The rows of a group lie close to one hidden flat surface of 10 dimensions, which passes through zero. Surfaces can cross.
Some rows, each with its group after it:
[  7  -6   1   6 -17   8 -19   5 -18  -5 -26  -3   9  -8  -8  -5   2  13
  -3 -13  -3] | j210
[  8  -6 -25  -8  12  12   1 -10  -6  -2   6  -9   1  -2   9  -9  -8  -7
   3  -2  22] | j45
[ 12  -2 -14   5  14  32  -4  10   1  -5 -12  -5   0  13  -9 -21   0   9
  18  12   8] | j181
[  6   1  -1  -2 -12   4   9  -9   9 -13  25  -4 -23 -10 -19   9  -3  -7
 -11   2  -4] | j355
[ -1  -6  -4 -27   1  -9   1 -19 -16   1  15  -2 -11 -24  20  17 -10 -11
  -5 -17   0] | j45
[ 10  19   9  27  19  18 -14  16  -5 -13 -18  12   8   8 -13 -22   2  12
   3  17   1] | j45
[ -1 -14  16   0  -3   1 -13   9  -1   6 -19 -10  16  19   3  -5  10  18
   1   9 -10] | j355
[ -3   0  14 -11   8  11   9  10   5  12   4  -7 -22  -1  18   6  16   1
  28  11 -17] | j355
[ 11  -4  -4   9  -4  -6  -1  -6   4   0  -2 -10   3   6 -15  -6 -13   1
  -5   0   0] | j181
[ -2  16  -9  19   6 -19  -1  -4  11  28 -10   2  19   7   3  -5 -22 -14
  13   8   6] | j210
[ -5   5   0   6 -12  -3  -6  11  11  20  -7 -10  -9 -12   7  18   0  -6
  22   0  -7] | j210
[-12  -9 -11  12  -6  -2  -4  14  -8  17 -20   9  24  16   6 -13  -4  -4
   8  -5  14] | j45
[  7  -9 -14   1 -15  20   3  15  19 -14   8 -20  17  21 -13   0   4  10
  -2  -9   7] | j355
[  0   7 -12  11   3   0  -4   0  18  16  -3  -5  19  16  -4  -1 -18  -7
  11  11   7] | j355
[ 12  -9   9 -14 -14  -7 -17 -15  -8  11 -26 -12  16   0   3   4 -14  15
   7  -4 -17] | j210
[-22 -11   0 -33  13  16  23  -1  15   1  10  23   8  29  15  -5   1   3
  18  16 -10] | j210
[  2   2   6   4  14 -24   1 -12  -2  17  -1 -16  -7  -9  18  -1   3  -6
   0   4   0] | j355
[ 12  -4   1 -13  -8   1   7 -12 -17 -13  -9   9   8   3  -2 -15  -1   8
  -5 -17  -9] | j210
[-20  20 -14  36  14  -6 -22   7  34  15   1  -3  27  -1  -1  23 -18 -11
   3  23  16] | j45
[ 14   8  -2   0   8 -15   3 -13  -4  -1   9 -15   2  -6   9   2  -3  -4
  -4 -12   4] | j355
[  3   0 -18  -2  -4   0  11   0   7   9  -1 -15   2  -1  13  -5   6  -4
  15 -13   5] | j210
[-10  -1  11  18  -9   3 -12  26  -1   1 -14   7  -1  -1  -5  -1  16   5
   0  -1  -4] | j181
[-11  -3 -16  23 -25   3  -6  28  -1  -3  -6  -2  -1 -16 -11  10  12  -6
  -2 -21  13] | j210
[-12   3  -3   5   0  -8   3 -11  -3  -8   6  22   9   2  -5  -7  -3  -6
 -23   8  12] | j181
[  5 -14  -6  -1  13   9  -1   0  -4 -18  -3   1  16  20 -14 -23   2  14
 -20   3  15] | j210
[-12  -7 -13   1  13  21  -3   6  22  11   3 -13   8  12  10   3   0   1
  15  29  10] | j181
[ 25  24  -5   6   9  20 -11  -3  -4 -20   4   8  13  11 -14 -13 -19   9
   6  -3   4] | j355
[ -5  11  -6   4  18   6   8   2  -4   0   5  10  -3  -6  20 -10  13  -7
   8   0  14] | j181
[  5  -4  21  -7  14  -4 -22   4  -4  12  -9 -22   1  -6  21  13   1  10
  10  10 -15] | j181
[ -4   1  14  -1   1   5 -16   1  15  -3  10 -17  -8  -8  -4  22  -2   4
  -7  15  -9] | j45
[ 10   7   0  22  13 -10  13  -4  -8  -3   2  -7   3   6   2 -25  21   1
 -21   4  22] | j181
[ -2  -9   5 -12 -19  11  -6  -3   5 -13   6   9   6   5 -21  10 -11   6
 -13   0  -9] | j355
[-17  -1  15   4   2   9  13  26  17  11   5  11 -13  17   3   2  22  -1
  17  18 -13] | j210
[ -4  -6  -2  -1   0 -17  16   2   0  13  -1  -4  -2   1  16  -8  14  -2
   4  -9   1] | j355
[  9 -20  -1 -19 -10   6   9  -2  -1   4   5 -18 -17   7  -4  -9   3  -1
   0   3   0] | j45
[-11  17   0  20   1   0 -12  17  -3  11   0  11  -8 -23   4  16  -2 -13
  16  -4   0] | j181
[ 15  -3  14  -5  -4 -30  -1 -27  -9  -8   3  -8   3  -8  -4   3  -9   3
 -27 -11 -11] | j45
[ -3   4 -14  -5   5  29  10  19   1  12 -18  14   2  14  14 -24   9   5
  46   8   0] | j210
[ -7  -2 -12  -6   1   9  11  14 -11  29  -9   6  -4   8  25 -17   3 -14
  40  -3   6] | j45
[-10  -3   0  22   0 -11  -6  13  14  21  -5 -15  -1  -3   0   8   4  -9
  -2  14   5] | j355
[ 13   7  15  -2 -11   8   2  13  10  -1   4  -5   2  15  -4   1   5  10
  13  -7 -15] | j355
[ 11  20   8  14   8  -4 -16  -5 -13  10   9   1 -29 -26  -3  10 -14 -18
   6  10  -1] | j45
[ -2   4 -21  -5   8  20   5 -17  -7 -22   8  23   2   2 -13 -10 -12  -7
 -14   6  22] | j181
[  2  -9 -11  17   6   2 -26  26 -28 -14 -14 -15  10 -21  13   2  21  13
 -13 -35  18] | j181
[-17  -8 -12  -6  -3   2   4   1  23   5   4  -8  16   8   3  17  -3  -1
  -1   2  -1] | j45
[-12   0  10  -6   7  -9  -4 -10  13  13   9  -8  -6  -1  17  16   2  -1
   0  24  -4] | j181
[  9  -2  26 -13 -10  -4  15  -6  15   5   4  -4 -20  19 -14  -7   4   5
   3  27 -31] | j210
[  6  15  -9   8  12 -21  14 -15   5   1   3   6  17   1   7  -6  -7  -5
  -3  -9   4] | j45

New rows. What belongs after each?
[ 11   4  -4 -16   6  26   5  -1  -3 -18   6   2  -5   6  -1  -6   1  11
  10  -3  -2] | j355
[ 13  -9 -22  -4  -3   1   3   3  -3  -8   5 -19   4  -9  -2   4  -2   0
  -2 -32  10] | j181
[ 11  -1  25  11 -17 -28   5  -5  -5  -3  -5  -1  -2  10 -15 -12   9   5
 -22  -6 -14] | j181
[  2  11  10  -9  18  -7   2  -9  12 -10   2   3  18   3  14  12   3  17
   1  -2 -12] | j45
[ 17  -7  -9 -23  23  22 -14 -11   7  -6   0 -27  24  16  18   4 -13  18
  11   9   3] | j355
[  5  11  21  -6   7  11 -17   4 -13   6 -18  14   1   1   7   2  -7   7
  26   6 -26] | j181
[ 11  -1  19   6  14  -6 -21 -14 -11 -12   0 -10   0  -3  -4   0   1   9
 -31  18   5] | j181
[ 10   8  15   0  15 -26   9 -26  -6   3   9 -10  -7  -1  15  -2   5   0
 -17   9  -1] | j181
[ 25  25   7  15  -1   3   5  15 -17 -11   0   6 -26 -13 -14 -14   4  -4
  12 -19  -7] | j181
[ -2   1 -10  19  23  14 -16   4  12 -17  20 -16  -9  -6 -12  13  -2  -5
 -23  21  22] | j210
[-26  -9   8  -7  -2  -7  -7  -3  -9  -8   3  18   8  -9  15  12  12   0
 -23  -2   5] | j181
[ 20  19   0  -4  13  -5 -14 -26   6  11   1  -7   3  -2  -5  10 -43  -8
  19  14 -10] | j181
[ -7   1   3 -21 -21   6  12   0   8  -4  10  20  -4   5  -5  12  -4  -2
  11 -12 -18] | j355
[ 24  20  -1   1   3 -13  -5 -11 -14   1  -3   5   0  -8  -7  -3 -24  -6
  11 -19  -6] | j181
[-11 -11 -16  16  -1 -15  17   4   5   7   0  -8 -10  -7  -6  -8  12 -13
 -15   1  19] | j355
[ -5  -3 -14  -4 -21  10  13   9   8  -2   5  12  -4   4 -14   1  -1  -6
  10 -11  -2] | j181
[ 26   4   6  18 -10 -10  -6  -1  -1   8 -16 -27  -3   1  -9 -13   2   5
   5  -2  -2] | j210
[ -3  -8  10 -14 -12   4  -7   1 -17   0  -5  10 -13  -7   1   3  -2   0
  -1  -5  -8] | j45
[  0   3  11 -11 -19   1  -1   5  10  -5  15  -1  -1   2  -6  19  -1   5
   6  -7 -22] | j355
[ -6 -14  -3   1  -8   5  -7  -9  15  -3   1  -6  -5   3 -26   7 -10  -1
 -19  22   3] | j355
[-10 -10 -24  -4   4  10  23  -5  14  -2  10   0  10  18   1 -13   3  -4
  -5  13  24] | j181
[ -9 -12 -14   6 -11  11  10   9  10 -10   4   4   0  10 -21  -5  12  -2
 -14   5  12] | j181
[ 20   7  -3 -12 -13  11  -6 -21  -5  -6  -2 -14 -16 -20 -11   6 -15   1
   6   0  -9] | j210
[-13  -7 -19   1 -21  17 -19  11  -9  -1 -24   9  19 -14   0   9  -6   2
   8 -14   7] | j210
[ -7   9   0   7 -10  -4  -9  -1  13   6   8  -2 -11 -11 -19  20 -19 -13
   0   7  -6] | j181
[  2  -9  -7  22   4  -2 -12   8  -1  -5 -15   2  28  20 -21 -21  -1   7
 -27   5  22] | j210
[ -3   7 -19   0  15   9  -1  -6 -13 -19   6  19   9  -6  -2 -10  -9  -4
 -13  -9  23] | j210
[  5 -22  -6 -16   6  14 -13 -18  -3 -27  11 -20  -9 -16  -3  15   1  11
 -28   4   7] | j355
[ 13   8   4  -6   9   0   8  -7  11   3  18 -18 -13  -1   3   6  -4  -3
  11   7  -6] | j355
[ 15  13 -11   3  14  11 -15  -9  -4 -11  12  -8 -12 -18  -5  16 -17  -4
   1  -2   5] | j181
[-18  -1   7   3  12  13 -13  21   0  -3   4   7  -5  -6  11  14   9  -1
   3  10   1] | j210
[-17   0  10  -4   5   2 -10   1 -22  -6 -14  32  13  -2  12  -2   4   3
  -6  -1   2] | j181
[  4   1   6  -1   5  15  -8  -7  -4 -17  10   2 -20  -9  -7   8   6   3
 -17  13   0] | j181
[  9  -2  -4   1 -18 -20   7   1   9  12  12 -23  -8  -9  -4  12  -4  -6
   1 -25  -9] | j181
[-26 -28   8  -8  -6  -5  -1  15   1 -10   8   4  13   6   8  14  19   8
 -27 -12   4] | j210
[ -7 -24  -1 -10   1  10  11   4 -20 -18  -2   6 -18 -10   3 -11  31   9
 -16  -9   5] | j355
[ -1   2   9  11  13   7 -18   5   7  -3  10  -8  -9  -6  -7  15  -5   0
 -10  21   2] | j210
[-28 -20   5  -6   5 -14  -8 -17  10   3   8  -1  18   6  13  18   7   1
 -33  20  14] | j181
[ -3   8  33  19  -5 -21  -2  17 -21   6 -22  21   2   4   3 -20  28   8
  -8  -5  -8] | j181
[  0  -6  -7  -2 -19  -8   0   3  -2   6  -8 -14   2 -12   5   7   5  -2
   3 -21  -1] | j210
[  3   4  -3  -8  -6  13   1   7   0  -1  -7  10   1   8  -7  -7  -8   6
  16   0 -10] | j181
[-22   5  13  17   6 -21   6  23   0  14   3  17   5   4  18   7  17 -10
   1  -9   2] | j210
[-12   1  19  -4  -8  11  -7  -5   3 -13   9  18 -22  -8 -17  13   2  -1
 -13  26 -13] | j181
[  5   9   5   9  -1  14  -1   1 -10 -26  11  16 -24 -13 -20  -6  12   1
 -16   7   3] | j181
[ 13  -3  13  -9  -5  17   5  -3  -7  -8 -14  15  -5  20 -17 -22  -2  14
   7   7 -20] | j181
[ -1   7   2   8 -10 -11  -5   9  -6   6  -4  -4  -5 -20   4  12   2  -5
   1 -13  -1] | j210
[  3   4   1  10   7 -11  -2   5   3  -9   0  -6  15  -2   4   3  12   5
 -11  -7   8] | j45
[  0  10 -26   4   1   1   0  -3  -1  10  -3  -1   5 -14   8   0 -12 -12
  19 -11  15] | j210
[-13 -10  -2 -15  -7  -7  20  -2  20  13  11 -12  -4   7  15  10   8  -6
   6   5  -8] | j181
[ 16   6 -16 -11  11 -18  19 -23  -4  10   8 -22   4  -6  22  -8  -3  -7
  11 -20   8] | j210
[ 20  -6   9   8  -9  13 -18  13 -19  -5 -29 -20  -3  -8  -1  -7  20  20
   3 -10  -1] | j210
[ -3   4   0  22   9   3  -7  -1  10   1  -3   0   4  10 -16  -9  -2  -3
 -16  29  15] | j181
[ -1   8  13   1  -5   8 -20   9  -8 -10  -5  13   1  -8  -2  16  -2  10
   4  -4 -10] | j355
[  0   8  -1  16  -7 -22  -2   9  -8   7  -2  -3   3 -14   4   8  -2  -7
  -3 -24   4] | j181
[  5  10  -5   6   7  -8  -1 -13   7  -3  14   3  -5  -6 -10   0 -15 -10
  -8   8   6] | j210
[  1   3  -8  14 -11  16 -30   7 -12   1 -29  13  20  -5 -13  -6 -13   6
   3   2   6] | j210
[ 25   7   1   2  10  17 -12  11 -22 -14  -8  -2 -11  -9  -4  -8   0  10
  11 -13  -6] | j181
[ 13   8  11  -1  19 -14  12 -14  -4   2   8 -12 -12  -1  20  -4  13   1
  -2   5   0] | j181
[ -4 -21  -6 -10 -20  10  -6   5 -16 -24  -8  -1   7  -8  -6   3  17  14
 -25 -28   3] | j210
